The rows are grouped in 4 ways, from coarse to fine. Each group lies inside one group of the grouping before and may be the whole of it. The rows also spread widely along 17 directions, which tell nothing about the answers.
In the rows, 128 means zero.
Some rows, each with its group in each grouping after it:
[145 185 157 147 132 170 137  92 101  97  73 122  95 124 112 143  84 134
 100 102 102 142 160 137 175 114 130 203 176 168]
siku Doka Z613 Rageg
[ 89 136  62 146 129 156 131 116 175 118 130 176 124 129 144  83  60 122
 143 124 190 147 115 111 145 105 202 112 172 139]
siku Doka Z808 Muf
[137 139 130 114 193 115  87 136 120 198 166 138 115 116 117 108 141 103
  93 195 142 168 166  77 145 137  74  85  84 139]
feg rovi Z460 Gamu
[108 117 105 154 149 160 128 137 143 175 124 108 158 149  73 164 134 193
 164 158 101 181 182  87 174 143 163  70  76 137]
feg rovi Z460 kup
[120 113 101 146 134 153 137 130 172 102 139 111 139 138 111 110 128 171
 141 118 104 120 123 118 143 142 163 129 108 105]
feg lifi Z635 rosog
[115 167 138 143 121 160 100 107 111  97 114 143 121 141 164 119 138 102
 106 140 112 112 141 146 134 120 100 142 119 170]
fek Siv Z244 Fusa
[131 163 163 117 127 143 164 139 145  61  81 153 148 120 187  88 107  96
  78 139  93  86 125 124 164 106 103 202 117  97]
feg dof Z185 Vara
[173 144 100 169 148 110 113 120 134 156 118 130 139 152 148  93 116 144
 100  99  97  89 168 112 132 137 116 152 100 142]
feg lifi Z622 kubeb
[161  96  93 129  66  80  72 140 158 122 158 137 173 148 110  82 165  86
 188 148  88 125 153 162 102 206 116 132  98 131]
fek Vob Z666 ror
[121 131 125 145 147 109 106 108 107 172 161 119  93 123 135 128 138 155
 138 116 118 121 149 130 124 135 114 129 116 181]
siku Doka Z840 Lifuv
[184 115 102 123 140 144  90 116 140 163 153 158 176 200  89 120 136  93
 148 164 171 128 166 126  96 130 109  66 133 118]
siku Zudel Z36 labe
[124 140  74 148  66  98 153 133 104 161 120  78 140  70 141 125 126 215
 160 154 126  50 130 154 179  91 121 123 181 118]
fek Vob Z666 Tega
[ 92 116 138 109  97 116 137 105 125 116  72 157 148 148 119 150 138 115
 168 129 173 133 147  98 110  97 123  89  95 126]
feg dof Z185 tugin
[111 114 108 132 134 122 143 103 139 134 140 113 123  87 131 121  88 181
 184 135 128 123 117 136 146 118 160 115 175 150]
siku Zudel Z512 vofa
[154 191 100 139 172 126 117 120 121 180 119 144 150 126 134 111 150 142
  50 179 175 130 123  76 134 102  77  82  90 124]
siku Zudel Z512 Gapi
[134 145 178 132 155 134 124 134 104 169 142 124 120 161 108 118 141 134
 136 145  89 149 158 146 125 174 107 143 101 181]
fek Siv Z244 gepur
[138 108 160 113 105 127 118 138 119 135 142  96 146 117 115 171 175 168
 137 119  80 115 130 169 114 109 132 153 124 117]
fek Siv Z244 gepur
[112 139  63 169 113 128 107 124 132 121 137 156 111 131 132 100 157 150
 143  81 108  78 126  95 122 114  91 176 110 124]
siku Doka Z808 Muf
[128 109 128 113  99 120 136 109 107  89  51 115 163 142  87 120 153  94
 134 137 168 144 155 122 113 140 134 126  97  82]
feg dof Z185 Vara
[128 183 101 158  85 142 147 123 143 124 114 104 103 143 118  82 110 156
  95 148 156 114 121 131 182 155 143 129 137 143]
feg dof Z185 Vara
[111 136 158 121 148  82 147  85 120 150 132 114  63 125 109 111 134 155
 127 124 145  95 138  93 128 132  58 136  90 156]
siku Zudel Z36 labe
[ 95 109 142 106 165 113 136 126 147 157 158 149  99 140 144  99 122 133
 124 119 160 129 113 104  99 110 130 113 101 133]
feg rovi Z460 kup
[133 102  69 156 135 108 100 120 172 130 165 123 169 131 186  68 110 129
 138 137 117 110 133 170 110 167 192  89 112 154]
fek Vob Z666 Tega
[175 136 148 123 224 165 110 105 134 153 154 137 139 159  86 120 121 131
 121 138 125 179 134 115  95 148 121 105 132 145]
siku Zudel Z512 Gapi
[156 152 118 157 133 134 111 130 130 183 166 144 124 189 129  72  88  94
 142 181 128 134 193 145 161 194 127 116 135 193]
siku Zudel Z512 vofa
[104 167 129 136 129 185 114  85 107 106  95 117  97 123  95 156 112 133
 135 156 153 148 155 121 169  98 110 100 165 161]
fek Siv Z244 gepur
[130 151 105 144 140 166  94 178 121 158 190 160 136 149 131  79 161 118
 122 152  97 128 112 141 126 150 109 163 130 130]
fek Siv Z244 Fusa
[101 111 141 123 144 112 127 106 118 110 114 123 133 134 131  79 142 117
 156 120 142 166 101 145  79 194 163 117  93 160]
feg dof Z185 tugin
[108 139 127 117 128 117  94 152 116 145 142 133 133  55 172 124 122  92
  68 181 120 180 150 136 180 119 169 165 122 131]
siku Doka Z808 Muf
[122 137 117 118  68  94  93 128 123 134 126 136 110  57 146 139  98 123
 123 108 133 150 123 155 154  83 178 178 195 147]
fek Vob Z666 Tega
[112 149 141 119 113 123 137  93 151 103 111 119 131 101 168 133 101 153
 100 114 152 132  94 161 122  94 188 113 149 158]
fek Vob Z666 Tega
[169 126 153  91 187 100 146 110 119 164  78 114 180  98 105 139 114 145
  87 147 173 163 137 117  98  91 140  92 128  96]
fek Vob Z666 ror
[142 136 113 128 106 110 142 148 134 185 108 131 184 161 118 110 127 143
 120 167 169 132 148 140 121 132 157  89 110 120]
fek Siv Z244 Fusa
[117 132  75 136 118 141 111 149 183 160 146 175 164 145 123 146 139 170
 133 114 159 140  99  82 120  70 166  73 107 108]
feg dof Z185 Vara
[114 111  68 168 118 112 129 148 124 179 134 126 138 124 163  98 103 164
 129 105 137 102 154 128 146 112 200 139 132 126]
feg lifi Z622 kubeb
[163 144  62 164 124 157  93 142 142 155 146 132 156 152 124  95 117 127
 110 149 132 111 160 142 148 128 141 119 150 122]
fek Siv Z244 Fusa
[114 100 127  83 160 128 102 147 124 104 195 155 101  89 109  66 161  73
 133 159 144 134  82 117 104 134  77 180 144  71]
siku Zudel Z36 labe
[161 159 160 144 164 190 148  91 138  77 114  74 136 173 111 141 157 167
 100 149  67  73 166 143 150 141  65 118  88 125]
fek Vob Z666 ror
[139 178  71 182  64 129  77 140 107 190 144 108 113 139 149 130 145 145
  71 142 146 125 162 143 179 129 164 110 122 173]
feg dof Z185 tugin

New rows. What belongs after each?
[137 134 133 135 115 112 127 129  79 164 112 125 105 150 114  99 138 136
 110  73 160 114 124 161  80 118 146 189 156 135]
fek Siv Z244 Fusa
[151 135 114 150 119 156 113 118 130 156 165  86 124 175 122 127 139 164
 110 140 152 111 140 165 128 141 165  78 135 149]
feg lifi Z635 rosog
[116 134  73 134 111 103  90 133 139 162 167 160 143 129 127  84 156 118
 145 158 175 148  98 115 102 151 133  89 109 141]
siku Zudel Z512 vofa
[116  85 167 106 179 156 134  91 109 117 140  88  82 130  85 135 110 129
 171 137 129 133 174 130 135 132 120 117 148 128]
feg lifi Z622 kubeb
[125 152 109 140  59 194  97 124 214  56 154 173 126 169 136 130  84 103
 158 128  91 109 140 151 177 102 148 145 173 149]
fek Siv Z244 Fusa
[128 160 150 118 117 129 152 155 126 135 125 162 119 148 113  97 139 136
 131 131 122 102 114  96 136 119  71 178 121 113]
feg lifi Z635 rosog
[188 162  95 159 145 108  84 120 135 199 176 123 134 167 100 117 178 164
 110 141 115 106 148 110 114 157  59  91  82 158]
siku Doka Z840 Lifuv
[117 152 114 150 109 104 154 152 168 135 153 125 148 124 175  65 130 182
 137 151  73  72  98 147 147 167 114 148  91 151]
fek Siv Z244 Fusa
[129 130 132 117  88  96 129 147 119 183 153 129 122 128 118 135 146 163
 142 121 145 106 123 143 116  99 126 136 143 129]
fek Vob Z666 ror
[123 113 159 122 149 166 150 128  85 144 126  75 104 159  90 146 159 158
  88 118 160 124 150 144 120 110 154 136 121  94]
feg lifi Z635 rosog
[156 142 117 121 106 128 105 150  57 182 141 167 136 141 141 137 166 116
 115 110 163  78 128 139  91  47  86 175 183 103]
siku Zudel Z512 vofa
[130 152 136 138 118 131 119  85 138  53  86 107 157  96 197 116 124 110
  84 149  89 111 140 166 148 143 140 147 103 154]
siku Doka Z808 Muf
[141 126 167 111 162 123 140 132  78 200 110 134 141 156 119 148 132 143
 115 114 179 151 137 135  85  94 155 107 137 140]
feg dof Z185 Vara
[ 94 160 151 138 114 153 182 116  96  99 108 131  78 172 114  83 155 178
 134  51 156  85  51 138  74 128 129 193 142 132]
feg lifi Z622 kubeb
[ 86  74  96 111 126 143 124 134 121 138 141 125 146 131 109 125 139 108
 151 157 189 154 150 137 116 118 186  94 121  88]
siku Doka Z613 Rageg
[104 142 103 167 117 133 119 110  99 135 100 104  83 122 139 111 112 151
  85  74 142 139 141 135 141 120 192 175 136 153]
feg rovi Z460 kup
[113 103 163 113 238 160 128  75 155 156 170 129  73 171 118 150 101 125
  90 135 181 131 179  87 122  80 116  59  92 144]
siku Zudel Z36 labe
[111 135 140 104 158  97 130 117 154 135 126 134 128  98 104 108 140 150
 133 156 146 162  98  75 122 142 101  94  78 127]
feg lifi Z635 rosog
[134 111 113 134 182 123  70  66 132  88 131 111 104  78 145 129 132 105
 101 108 106 138 153 120 117 123 113 139 112 145]
siku Doka Z808 Muf
[132 140 115 145 140 135 103 119 121 123 102 124 168 100 145 154 154 149
  71 108 116 172 116 132 118 106 191 146  99 125]
siku Zudel Z512 vofa
[125 130 120 144 178 169 170 127 107 153  94 133 175 150 158 115  87 174
 145 129 134 114 138 137 125  98 171 105 159 135]
feg rovi Z460 kup
[108  94 113  95  87 109 113 116 101 138 121 104 143  68 100 148 126 125
 157 164 191 181 121 157 128 107 196 105 181 108]
siku Zudel Z512 vofa
[164 141  90 146 164 118 129 123 155 153 125 143 162 138 119  78 110 167
 142 113 119 106 113 119  99 137 114 126 134 131]
fek Siv Z244 Fusa
[ 85  92  94 135 165 139 180 121 134 118 110 138 125 130 118  79  99 179
 179  74 167 106  90 106  93 106 181 141 152  92]
feg lifi Z622 kubeb
[126 103 155 139 228 131 164 113 103 178 108 102 111 157 140 122 121 165
  59  74 154 117 165 108  93  95 171 138  77 111]
feg lifi Z622 kubeb
[ 97 136 140 110  95  93 132 160  85 183 151 136 120  96 162 124 160 159
 135 137 140  90 100 149 114  83 105 154 142 136]
fek Siv Z244 Fusa
[147 152 174 107 146 106 127 123  87 155 109 106 131 107 105 112 143 140
 114 151 120 177 114 138 116 167 115 143 124 153]
feg rovi Z460 kup
[ 99 120 108 131 127 126 137 133 117 137 136 119 130 144  85  98 184 146
 124 149 164 138 108 110 109 157 126 121  74  96]
siku Zudel Z36 labe
[132 109 125 108 157 128 102 108 113 141 109 156 179 136 129 135 136 105
 165 153 156 133 146 127  81  98 103  73 127 130]
fek Siv Z244 Fusa
[131 102  85 123 120 124 133 119 139  94 130 159 153 107 168  60  78 106
 174 108 147  96 100 169  98 119 172 170 212 115]
siku Doka Z808 Muf
[129 124 159  93 147  88 115 101 146 126 142 150 125 129 110 106 157 119
 138 114 145 157  87 121  61 155 106 127  91 145]
siku Doka Z808 Muf
[128 101  85 135  85  89  63 155 128 149 147 139 167 105 128 108 160  87
 138 145 108 171 157 146 124 164 169 144 100 126]
fek Vob Z666 Tega
[153 151 100 135 196 189  95 119 130 170 157 158 171 137 152 132  94 137
 121 156 163 160 123 143 112  81 170  49 189 160]
fek Vob Z666 ror
[144 106  90 135 193 126 161 114 189 122 132 133 155 113 152  87  82 186
 139 106 121  76 108  96 121  94 142 111 134  91]
feg lifi Z622 kubeb
[116 109  82 138 137 123  97 128 119 117 118 129 125 118  71  69 153  99
 145 125 138 165 133 112 109 178 126 160 110 102]
fek Siv Z244 gepur
[ 98 147 107 131 120 152 138 107 132  92  69 155 152 162 122 111 149 127
 104 103 185 144  96 103  89 105 154 112  95 108]
feg rovi Z460 kup
[129 130 154  91 160 103 104 167 115 141 136 142 182  55 137 123 176 131
 103 164  99 193  77 111 110 132 130 147  90 100]
feg lifi Z635 rosog
[151 134 135 120 129 100 160 110 185 105  95 140 191 134 148 110 116 173
 150 129  96  80 109 127 108 119 102 113 100 123]
fek Siv Z244 Fusa
[141 125 123 150 155 145 105 126 150 117 139 120 136 148 125 106 137 125
 120 136  65 115 174 130 144 159 107 151  83 133]
fek Siv Z244 Fusa
[154 125 145 134 146 143 120 123 116 172 158 128 109 220  75 109 151 109
 106 127 164 133 168 133  99 161 122 127  98 133]
siku Zudel Z36 labe
[100 130 118 116 105  98 125 120 191 102 136 177 101 143 151  60  95  77
 125 131 161 118 129  90 136 140 123 138  94 129]
feg lifi Z622 kubeb
[160  87 135 109 138 111 105 125 117 127 200  93  58 136  81  66 154  90
 129 117 124  99 147 161 105 178  84 204 151  97]
siku Doka Z840 Lifuv
[107 116 126 124 181 123 148 106  97 108  61 152 198  99 156 116 131 134
 128 123 146 155 103 120  83 109 166 128 106 116]
siku Zudel Z36 labe
[199 128 118 139 158 165 128 104 154 135 110 124 195 156 134 147  77 162
 144 126 110 110 161 149 130  95 167  86 180 132]
feg lifi Z622 kubeb
[189 139 119 110 154 154  92  65 158 117 142 119 131 143 117 142 105 121
  97 127 184 129 124 154  95  90 136  70 185 138]
siku Doka Z808 Muf
[159 146 133 134 169 137 117 150 149 185 152 166 119 123 135 133  70 117
  72 138 115 141 187  94 189  74 138 175 149 124]
siku Zudel Z36 labe
[126 152  96 149 162 152 102  96 100 117  79 131 154 150 117  97 152 104
  89 141 180 167 134 105 102 149 143  85  84 131]
feg lifi Z622 kubeb
[120 125 144 109  99 128 162 160 189 166 195 153 120 147 116 137 109 210
 202 122 105  93  91 117 143  96 132 120 159 133]
feg lifi Z622 kubeb
[150  80 134 105 178 175 121 116 183  72 173 168 144 176 138  65  82  75
 190 117 106  93 129 167  82 136 126 145 184 113]
fek Siv Z244 gepur
[116 129 179  89 124 117 108 150  94 191 141 152 110 147  97 154 162  91
 104 153 168 164 160 118 114  95 102 133 107 125]
fek Siv Z244 gepur
[145 116 137 124 175 125 135 152 114 171 179 108  97 149  99  76 163 152
  98 106 125  99 112 141  87 144 103 182 118  97]
fek Siv Z244 Fusa
[173 146 168 119 131 123 128  83 159 109 133 115  86 177 103 134 142 129
  93  97 113  72 159 123 117 121  53 157  96 132]
siku Doka Z613 Rageg
[101 100 108 142 197 143 110 101 149 103 153 124 116 101 165  93 111 133
 156 126  93 125 133 116 131 146 135 110 110 150]
feg dof Z185 tugin
[ 96 149 110 108 151 120 103 128 143 108 152 176 111  67 172  97 138  99
  93 143 142 127  90  90 129  84  88 157 121 114]
siku Doka Z808 Muf
[145 140 145 134 167 212 146 115 108 102 119 114 138 152 136 169 136 153
  81 109 122  93 149 148 134  52 134 154 159  94]
siku Doka Z840 Lifuv
[124 146 116 106  69  98 119 182 154 146 149 151 187  84 168 107 155 142
 113 167 129 153  58 146 131 127 175 130 121 110]
feg dof Z185 tugin
[108 123 126 117 155 176 110  71 147  86  90 121 157 142  83 175 146 137
 128 128 176 191 123 117  95 102 173  40 104 129]
fek Vob Z666 Tega
[138 138  96 146 115 139 116 129 140 160 143 116 132 174  92 115 157 140
  92 130 169 143 138 132 117 149 162 109  92 120]
siku Doka Z613 Rageg
[130 125 131 137 164 160 107 105 148  87 126 111 160 108 178 124 117 125
  96 142  91 131 135 168 132 123 168 120 124 142]
fek Siv Z244 gepur
[125 120 131 108 101  69 118 122 131 150  94 131 138  99 108 141 150 136
 121 122 146 128 138 106 114  97 107 137  96 108]
fek Siv Z244 gepur
[163 151 109 129  90  83  98 133 117 169 150 136  92 117 116  78 118 117
 130 126 143 109 131 126 136 142  96 165 166 144]
feg lifi Z622 kubeb
[152 135 107 134  68  94  90 128 207 111 179 166 126 164 134  94 142 104
 153 128  79  88 143 121 136 168  78 152  86 148]
siku Doka Z808 Muf
[150 122 126 152 127 107 134  91 162 111 108 108  91 150 126 102  92 153
 107  49 106  80 155 143 117 125 144 190 126 141]
fek Siv Z244 Fusa
[111 125  77 166 174 196  92  89 170  90 135 144 143 124 171 160  99 157
 144 116  96 108 157  98 159  65 152  71 129 146]
feg lifi Z622 kubeb
[132 141 139 124 133 121 168  86  89 164  53 116 159 171 149 119  87 139
 123 151 218 113 162 147 108 104 155  52 145 157]
feg rovi Z460 kup
[155 115 148 133 145 136 131  66 112 112 105  60  65 155  99 112  93  91
  56 117 180 121 207 158 146 139 161 154 142 122]
siku Zudel Z512 vofa
[119 113 135  89 180 123 159 150 176 166 127 185 167 136  97  86  76 118
 159 166 175 175 120  92 115 117 149  98 137 101]
fek Siv Z244 gepur
[165 112 158  95 229  97 106  97 132 160 164 135 126 129 120  96 147  93
 124 182 121 116 172  89  99 155  12  91  72 131]
siku Doka Z808 Muf
[124 109 131 129 102 106 138 110 130 121 144 116 137 133 158 105 125 152
 163 104 127 106 104 188  91 149 174 138 148 157]
siku Doka Z840 Lifuv
